The groups are shells around one centre, one inside the other: the same stretched ball of 3 dimensions in 9 sizes.
Some rows, each with its group after it:
[-11.7  20.6   4.8   2.7  19.8 -25.9  24.6  20.4]
q_987
[-25.5  38.5  10.4  11.3  32.0 -20.3  36.2  27.4]
q_665
[  9.0 -42.8   6.7  -7.7  -4.8 -44.7 -15.0 -19.1]
q_70
[ 25.8 -45.9  -3.0 -21.3 -23.4 -58.6 -38.6 -10.0]
q_987
[-12.3  -5.4  12.4   5.1  16.5 -31.8  11.2  -0.9]
q_841
[-20.6  -1.3  14.8  13.0  30.8 -15.7  38.6  -5.1]
q_659
[ 32.3 -56.6  -4.3 -25.7 -31.2 -65.0 -50.8 -14.5]
q_659
[-24.8  17.0  14.0  13.7  33.3 -16.6  39.6   8.6]
q_816
[ -6.2 -22.6  10.3   3.6  15.6 -25.9  18.8 -13.6]
q_70
[-14.5  -2.3  12.3   7.2  21.1 -26.2  20.9  -0.6]
q_139
[ 19.9 -44.0   0.4 -16.9 -17.5 -54.8 -32.2 -12.2]
q_753
[ 19.1 -46.3   1.5 -15.9 -16.6 -54.1 -31.3 -14.8]
q_139
[-16.5  34.0   5.3   4.8  23.5 -25.1  27.8  29.1]
q_665
[ -9.7 -16.1  11.3   5.7  19.0 -24.0  22.8 -10.3]
q_816
[-14.7  -8.9  12.9   8.8  24.0 -20.9  28.9  -7.4]
q_70
[ 28.4 -52.4  -2.3 -23.4 -28.6 -64.9 -50.0 -12.9]
q_665
[-26.4  23.5  13.3  14.6  35.8 -14.1  44.5  12.8]
q_816
[ 20.1 -35.8  -3.4 -16.4 -12.5 -45.8 -16.0  -7.0]
q_841
[ 24.1 -30.1  -5.8 -21.4 -20.5 -56.0 -32.1   2.1]
q_841
[ 14.9 -22.4  -2.3 -14.2  -8.9 -45.9 -14.4   1.8]
q_753
[-16.3  24.2   7.1   6.0  24.1 -23.5  29.0  20.6]
q_139
[  9.4 -30.8   1.7  -7.8   0.5 -34.9   2.8 -10.5]
q_977
[  7.7 -43.2   6.2  -5.6   0.2 -37.0  -2.3 -21.6]
q_977
[  0.4  -4.0   5.0  -6.2   0.4 -46.3 -12.7   9.8]
q_659
[  8.7 -33.9   5.3  -8.8  -5.7 -46.7 -17.4 -11.2]
q_753
[  4.0 -13.4   1.5  -5.5   5.6 -32.4   9.2   1.0]
q_987
[ 17.9 -55.1   3.5 -13.4 -13.5 -49.6 -24.9 -23.9]
q_977

New rows, each followed by its group:
[  8.6 -34.8   5.5  -8.6  -5.3 -46.2 -16.6 -12.1]
q_753
[-28.6  30.2  12.2  16.4  40.9  -7.7  56.1  16.0]
q_665
[ 10.9 -11.6  -0.8 -13.3  -8.5 -50.1 -19.9   9.7]
q_987
[-24.5  30.7   9.6  13.0  36.5 -10.8  51.0  19.2]
q_665
[  2.3 -40.6   9.3  -1.6   5.5 -33.7   3.4 -22.9]
q_665
[  5.9 -27.8   3.4  -5.3   4.0 -32.7   6.8 -10.3]
q_816
[ 23.4 -45.5  -2.7 -18.6 -17.9 -51.5 -26.6 -12.3]
q_987
[ -6.2  17.6   3.5  -2.5   9.9 -37.5   5.0  23.0]
q_841
[  0.3 -35.6   9.5  -0.5   7.6 -32.5   6.1 -20.0]
q_841
[-16.1  -8.9  14.7   9.2  22.9 -24.5  22.7  -7.3]
q_665
[-32.1  26.0  16.1  19.2  42.7  -8.4  54.4  10.7]
q_665
[ 17.8 -20.8  -4.9 -16.5 -11.1 -46.3 -14.7   4.7]
q_665
[ -2.2   0.7   5.4  -4.5   3.5 -43.7  -7.7  12.1]
q_841
[ 27.6 -38.6  -6.1 -23.4 -24.6 -58.8 -38.1  -2.8]
q_841
[-14.2   4.3  11.6   5.4  18.2 -31.3  13.3   6.3]
q_977
[  5.8 -23.3   2.5  -5.9   3.7 -33.6   6.0  -6.3]
q_139
[  2.9 -20.1   3.2  -3.4   8.2 -28.9  14.3  -6.0]
q_841
[ 24.8 -32.6  -5.0 -22.3 -23.4 -60.2 -39.4   1.1]
q_841
[ -8.4   8.5   7.4  -0.2  10.6 -38.2   2.3  14.4]
q_841
[ -7.8  16.5   4.3  -0.8  12.7 -34.1  10.4  20.6]
q_987
[ 14.2 -17.9  -2.0 -14.9 -10.7 -49.9 -20.5   6.1]
q_753
[ -5.9   0.6   7.3  -1.1   8.6 -38.7   0.5   9.0]
q_987
[-20.6  32.0   9.2   7.7  25.4 -26.4  25.3  25.5]
q_665
[-18.6   3.3  14.1   9.6  24.4 -25.2  23.3   1.8]
q_841
[  6.0 -24.6   5.7  -8.3  -4.9 -48.8 -19.5  -4.3]
q_977
[ 13.0 -12.1  -3.6 -13.7  -6.5 -43.9  -9.5   9.2]
q_841
[  1.4   3.5   0.9  -6.5   4.0 -38.8   1.0  15.3]
q_753
[-10.4 -17.0  13.3   5.2  15.8 -30.6  11.7 -10.1]
q_665
[ -1.2   7.3   2.2  -5.2   5.4 -39.3   0.5  17.3]
q_139
[ -7.5  -3.7   6.1   3.2  19.3 -21.3  29.1   1.0]
q_977
[ 18.1 -47.0   1.1 -14.2 -12.4 -47.6 -20.5 -17.2]
q_753
[-19.5  21.6   8.4  10.0  31.3 -14.1  44.3  14.7]
q_841
[ 27.1 -50.9  -3.4 -21.3 -23.1 -56.3 -35.5 -14.0]
q_816
[  2.0   1.4   0.6  -6.4   4.6 -37.0   3.7  13.5]
q_753
[ 20.8 -42.5  -2.0 -16.5 -13.9 -47.5 -19.7 -12.0]
q_816
[ 15.9 -20.7  -1.8 -16.5 -14.4 -54.5 -28.5   5.5]
q_816
[ -0.8 -23.0   8.9  -2.2   4.7 -39.4  -3.8  -8.4]
q_987
[  1.9   4.2   1.2  -7.7   1.3 -43.0  -6.1  17.0]
q_816
[-12.3  -8.4  11.6   6.5  20.5 -24.6  22.7  -4.9]
q_753
[ 14.6 -44.6   4.0 -12.4 -12.0 -51.1 -26.1 -16.4]
q_816
[  9.3 -45.2   7.1  -7.8  -5.2 -45.0 -16.0 -20.8]
q_841
[ 24.3 -54.4   0.6 -19.8 -24.0 -61.2 -44.3 -17.5]
q_665
[  1.1 -36.9   9.5  -1.3   6.1 -34.3   2.9 -20.2]
q_841
[ 15.9 -49.3   2.1 -11.3  -7.4 -41.0  -9.9 -21.7]
q_659
[  4.6   0.7  -1.4  -8.1   3.3 -36.5   4.5  14.2]
q_841
[  8.1 -17.2   0.1  -8.8   0.1 -37.5   0.3   1.0]
q_753
[ 25.0 -30.5  -6.2 -22.2 -21.8 -57.1 -34.0   2.4]
q_659
[ -2.4  -7.5   7.4  -3.4   3.6 -43.6  -8.6   4.9]
q_659
[-14.9  -7.2  12.1   9.3  25.8 -18.1  33.9  -6.6]
q_977
[ 23.5 -52.1   0.3 -19.2 -22.3 -59.2 -40.4 -16.4]
q_977
